The first 6 rows are patterns. Each new row is the sum of 2 different patterns, raised or lowered, with some noise. Before adding, each is slid sideways (what falls off one end comes back at the other) and multiplied by a number that may be negative. Names go in the order of the patterns.
Some rows, each with the names of its patterns after it:
-0.38,-0.21,-0.41,-1.45,-0.49,0.40,-0.62,0.81,-0.24,0.38,0.12,-2.70,0.34,-0.75,-1.58,1.22,-0.14,0.81,-0.36,1.20,-1.76,0.01,1.06,-1.66,-0.40,0.71,-1.73,-0.86,-0.94,-2.36,-1.88,-1.13,0.23,2.25,1.78 -> Q
-1.17,-1.44,0.83,-0.42,-1.71,1.46,-0.06,0.02,-1.28,-0.87,2.36,-1.09,-0.06,-1.18,0.24,2.48,-0.34,0.48,-0.48,-1.09,-0.53,-0.71,-1.73,-1.20,1.35,0.98,0.24,0.04,0.66,0.99,1.42,-0.41,1.21,-0.38,0.02 -> C
-0.82,-2.30,0.36,1.05,1.05,-0.23,0.22,-0.01,-0.86,-0.12,-0.16,0.55,-0.25,0.53,0.75,-0.57,0.66,-1.46,0.76,1.45,-0.55,-0.75,0.85,0.95,-1.04,1.81,-0.17,-0.52,0.68,-1.56,1.29,-0.09,1.03,0.35,-0.38 -> Y
-0.14,0.02,-0.05,0.21,-1.12,0.18,0.50,-1.21,-1.54,2.39,0.15,-0.64,0.31,-1.43,-2.16,1.41,-1.62,0.36,0.82,-1.46,0.62,-1.00,0.73,1.17,-0.99,3.18,0.98,0.03,-0.14,2.75,0.43,-2.10,-0.45,0.85,0.30 -> B
-0.27,0.39,-0.66,0.11,0.68,-1.56,-2.12,-0.33,-0.98,-1.10,0.05,1.52,-1.42,0.38,-1.17,0.46,-1.02,0.15,-0.67,0.69,-1.07,0.42,1.20,-0.27,-0.64,-0.05,0.53,-0.05,-0.42,1.26,-1.38,1.10,0.30,0.27,0.17 -> R
-0.26,-3.16,0.10,0.69,1.10,-2.16,-1.95,-0.54,0.99,-0.97,0.85,-1.57,-0.97,-2.58,0.40,0.13,0.24,1.46,0.67,0.61,-0.72,-2.03,-0.97,-0.49,-0.12,-0.10,0.14,-0.56,0.71,1.03,0.31,1.92,0.79,0.29,0.80 -> W

New rows. What belongs after each?
-0.24,-1.76,-1.45,-0.52,-1.40,-0.18,-2.13,-1.60,-1.60,-3.00,-1.01,-1.72,-1.84,-2.50,-0.97,-0.66,0.18,-2.08,-1.95,-0.85,-2.41,-0.36,-1.51,0.20,-1.15,-1.91,-1.11,-1.86,-2.56,-0.94,-0.34,-1.64,-0.31,0.29,-2.94 -> Y B
0.45,-1.33,2.78,1.59,0.56,-0.56,0.98,2.06,0.41,1.48,-0.41,2.51,2.62,0.99,1.02,0.55,0.40,1.31,2.12,-0.60,-0.72,1.69,2.13,1.22,1.21,2.36,2.15,2.60,0.40,2.47,0.54,0.85,0.59,-0.41,2.86 -> C Y
3.33,-0.93,-2.68,-0.61,0.55,-0.29,-1.06,-1.25,0.24,-0.96,-0.75,-0.07,1.40,0.12,-2.18,2.50,1.49,-1.87,0.26,-1.45,-0.89,1.94,-3.40,1.10,0.58,-0.46,0.22,-3.05,0.87,0.55,-0.64,3.56,1.25,0.50,1.30 -> C B
-1.13,-2.24,-0.44,-1.60,-0.11,-1.17,-0.73,-1.42,0.45,-1.30,-0.95,-0.23,-0.31,-0.62,-1.78,-3.16,-0.73,-1.86,0.98,-3.49,-2.73,-1.70,-0.64,-1.44,-0.76,-1.53,-1.88,-3.45,0.76,1.04,-0.70,0.92,0.25,-0.66,-2.80 -> R W
0.58,2.29,2.40,-0.76,0.20,-1.16,1.71,2.16,0.04,4.73,2.03,0.66,1.10,3.00,1.47,-1.40,0.25,3.17,0.86,1.23,1.71,0.12,0.99,-0.73,1.37,0.74,0.72,-0.75,2.49,1.82,0.40,0.82,0.30,-0.87,2.88 -> Q B
-3.95,-2.95,-2.37,-0.57,-1.94,-0.08,-1.37,-2.19,-4.12,-1.46,-0.95,-1.14,-0.02,-0.13,-0.70,-1.86,-3.33,-2.04,-2.00,-1.78,-1.08,-1.35,-1.06,-0.96,-1.12,-0.65,0.86,-1.01,-1.62,0.05,-2.51,-4.22,-0.86,-0.99,0.48 -> Y W
1.11,1.85,1.43,3.06,1.42,2.54,1.43,1.70,1.71,2.11,1.55,2.10,1.89,1.35,1.63,2.39,0.97,1.85,2.39,1.73,0.76,2.80,1.59,1.01,2.50,1.59,1.58,1.91,1.32,2.28,1.22,2.98,2.97,1.71,1.71 -> Y R
0.83,0.97,1.48,-0.28,0.05,0.80,-0.26,0.27,1.12,0.91,0.85,4.11,-0.02,1.04,1.05,2.36,2.12,2.05,0.68,1.13,1.54,2.16,1.42,3.65,-0.36,1.72,0.69,0.58,0.74,0.22,0.86,1.05,2.13,2.16,1.91 -> Y W
3.33,0.29,1.29,2.76,0.19,1.38,1.28,1.70,0.51,2.30,1.52,0.04,2.08,2.19,0.28,3.85,1.57,1.05,3.60,3.39,1.64,0.45,0.20,-1.37,1.84,1.98,1.23,3.67,0.82,1.04,1.14,0.56,1.92,1.60,2.79 -> Q Y
-1.51,-1.44,0.85,-0.19,0.57,0.32,-0.57,0.71,-1.25,0.12,-1.63,-1.41,-0.35,-1.20,0.45,-0.72,-1.66,-0.79,2.14,-0.54,-0.92,-0.73,1.43,1.25,-0.32,-0.97,0.02,-1.48,1.22,-0.03,2.58,-1.19,-1.38,-0.30,-0.93 -> Y W
3.62,1.84,4.00,2.27,0.75,1.56,0.42,1.78,1.55,0.89,3.85,2.49,2.70,1.54,0.27,1.66,1.91,1.33,1.53,1.68,0.51,1.98,2.12,0.25,1.24,3.90,1.47,0.76,0.20,2.60,3.44,1.34,1.19,2.35,1.52 -> C W
0.72,1.05,0.51,0.69,2.24,-0.37,0.78,0.63,0.21,2.54,1.47,0.21,1.05,0.71,1.53,1.50,0.67,1.00,-0.03,-0.04,0.92,-1.47,-0.29,1.51,1.38,-0.43,0.55,2.12,1.49,1.03,0.59,1.39,0.49,0.78,0.16 -> C B
3.72,4.39,0.79,1.45,3.73,1.30,3.44,3.16,-0.68,4.29,1.34,-0.24,4.65,1.33,2.97,0.20,0.08,4.90,-2.08,1.03,0.96,2.28,1.28,1.23,4.59,1.90,0.31,1.28,1.59,0.59,0.91,2.88,3.87,1.94,1.56 -> C B
-0.52,-1.16,-1.23,-0.14,-1.61,-2.95,-1.85,-0.11,-1.53,-0.96,0.68,-2.53,-1.72,-0.81,-1.27,-1.28,-0.12,-2.08,0.14,-2.00,-0.06,0.87,-1.55,0.79,-0.22,-0.34,-0.84,0.63,0.47,-2.95,-0.18,0.02,-0.40,-0.62,-0.93 -> B R
-0.17,0.41,0.50,-0.44,1.56,0.79,-0.44,1.75,-1.50,0.92,0.45,-0.47,-0.49,0.65,-1.86,-0.33,0.90,0.59,1.87,1.91,0.94,0.52,0.00,0.75,-0.82,1.90,0.48,1.42,0.76,0.74,1.06,-1.84,1.08,0.81,-1.81 -> Q R
-1.67,-1.88,-0.48,-3.18,-5.51,-1.97,-3.01,-2.33,-0.94,-0.20,-2.41,-0.16,-1.75,-2.67,-3.52,-2.08,-2.47,-1.86,-3.67,-2.71,-0.81,-3.04,-2.03,-2.01,-0.57,-0.68,-2.78,-0.66,-1.42,-2.20,-1.70,-1.66,-0.75,-1.35,-3.49 -> C R
-1.40,-2.04,-2.07,0.75,-1.49,-1.18,-2.00,0.32,-1.36,-1.04,-1.21,-1.84,-1.92,-0.10,-1.81,-0.63,-2.09,-2.74,-2.49,-2.63,-1.51,-0.40,-0.06,-0.66,-1.06,-1.41,-1.97,-1.52,-1.03,-1.48,-1.19,-1.78,-1.29,-2.15,-3.14 -> Q W
0.34,1.90,0.19,1.47,0.94,1.98,0.10,3.58,2.43,0.92,4.47,2.52,1.34,3.55,2.04,-0.54,3.53,3.69,3.35,-0.52,-1.91,-0.33,2.67,0.79,2.68,1.44,1.15,-0.94,2.39,1.03,1.92,2.59,2.01,4.25,0.65 -> Q W
1.00,-0.97,-0.44,-1.47,-1.02,0.01,-1.53,-0.71,-1.32,-1.68,-1.15,-1.59,-1.81,-1.20,0.37,0.68,-0.25,-0.66,-0.03,-0.23,-1.21,-1.01,0.27,-0.45,-1.94,-2.63,-2.23,0.22,-1.63,-1.91,-0.43,-1.25,-2.11,-1.58,-1.49 -> C W
-0.32,-1.05,-0.61,1.17,-0.09,-0.58,-1.25,-1.67,-0.43,-0.87,-1.81,0.98,-0.69,-0.14,-1.02,-1.49,1.85,-2.41,0.03,-0.55,-0.63,0.90,-0.19,0.40,-1.59,0.01,-0.96,-1.40,-1.40,-2.54,1.32,0.29,0.45,-0.25,-0.27 -> C Y
0.95,1.70,2.13,1.09,1.07,0.35,2.00,1.18,1.12,1.15,0.90,2.15,2.18,1.99,1.52,2.56,1.40,2.22,3.17,1.65,1.61,-0.67,-0.59,1.95,-0.16,1.02,2.09,1.60,-0.45,1.33,1.73,1.61,0.65,1.10,3.01 -> Q B
-1.52,2.09,-0.78,0.06,-1.73,0.34,-2.06,-1.64,-0.80,0.21,0.55,-0.14,-0.14,-0.89,-1.89,-1.91,-0.92,-0.38,-1.23,-1.47,0.49,-0.03,-0.26,-0.32,-0.10,-1.38,0.52,-0.96,-0.50,-2.18,-1.27,0.16,-0.40,-1.61,-1.05 -> B W
-0.96,1.22,0.63,-1.69,-0.36,0.56,-0.81,1.36,1.10,-1.90,1.08,-0.26,-0.81,0.60,-0.67,0.75,-1.55,-0.59,0.08,-2.68,-1.07,-0.29,0.05,-2.53,-0.27,1.21,-0.21,-0.18,0.39,0.00,0.24,0.22,-0.46,-0.07,0.25 -> B R
2.49,-0.94,0.14,2.35,-2.58,-0.14,1.35,-0.18,-1.79,-0.06,0.95,-0.28,-0.43,0.80,2.39,2.14,0.77,0.66,1.44,-0.19,0.24,2.16,1.68,-0.26,0.74,1.75,0.72,0.03,2.88,-0.61,1.02,1.59,0.20,2.54,0.16 -> Q B
1.41,-1.53,2.00,0.75,-3.94,-1.28,-0.99,-0.47,-2.21,0.64,-1.08,-1.96,-0.64,-0.54,-1.07,-0.63,-1.72,1.80,1.16,0.17,0.23,-2.49,-4.87,-1.49,-2.25,-0.63,0.06,-0.88,0.09,-2.21,0.16,-0.72,-1.61,1.43,-0.25 -> Q B
-1.00,0.47,0.23,-3.19,-1.56,2.59,0.77,-2.15,-0.95,-1.84,-1.63,0.73,-1.09,-0.76,0.04,-3.10,0.76,-0.96,0.74,1.82,-0.76,3.35,0.41,-1.19,-0.91,2.30,0.20,-2.30,-0.50,0.51,0.55,0.42,0.08,0.99,0.58 -> B W
-1.48,1.13,-0.40,0.97,0.60,0.22,-0.68,-1.74,-1.01,-1.41,-1.90,0.77,-0.30,-0.03,-1.64,-0.41,2.36,-0.92,1.13,-0.61,0.31,2.30,-0.80,-2.19,-0.67,-0.61,0.10,-2.35,-3.10,-1.63,1.69,-0.20,0.61,-1.20,-0.50 -> C W
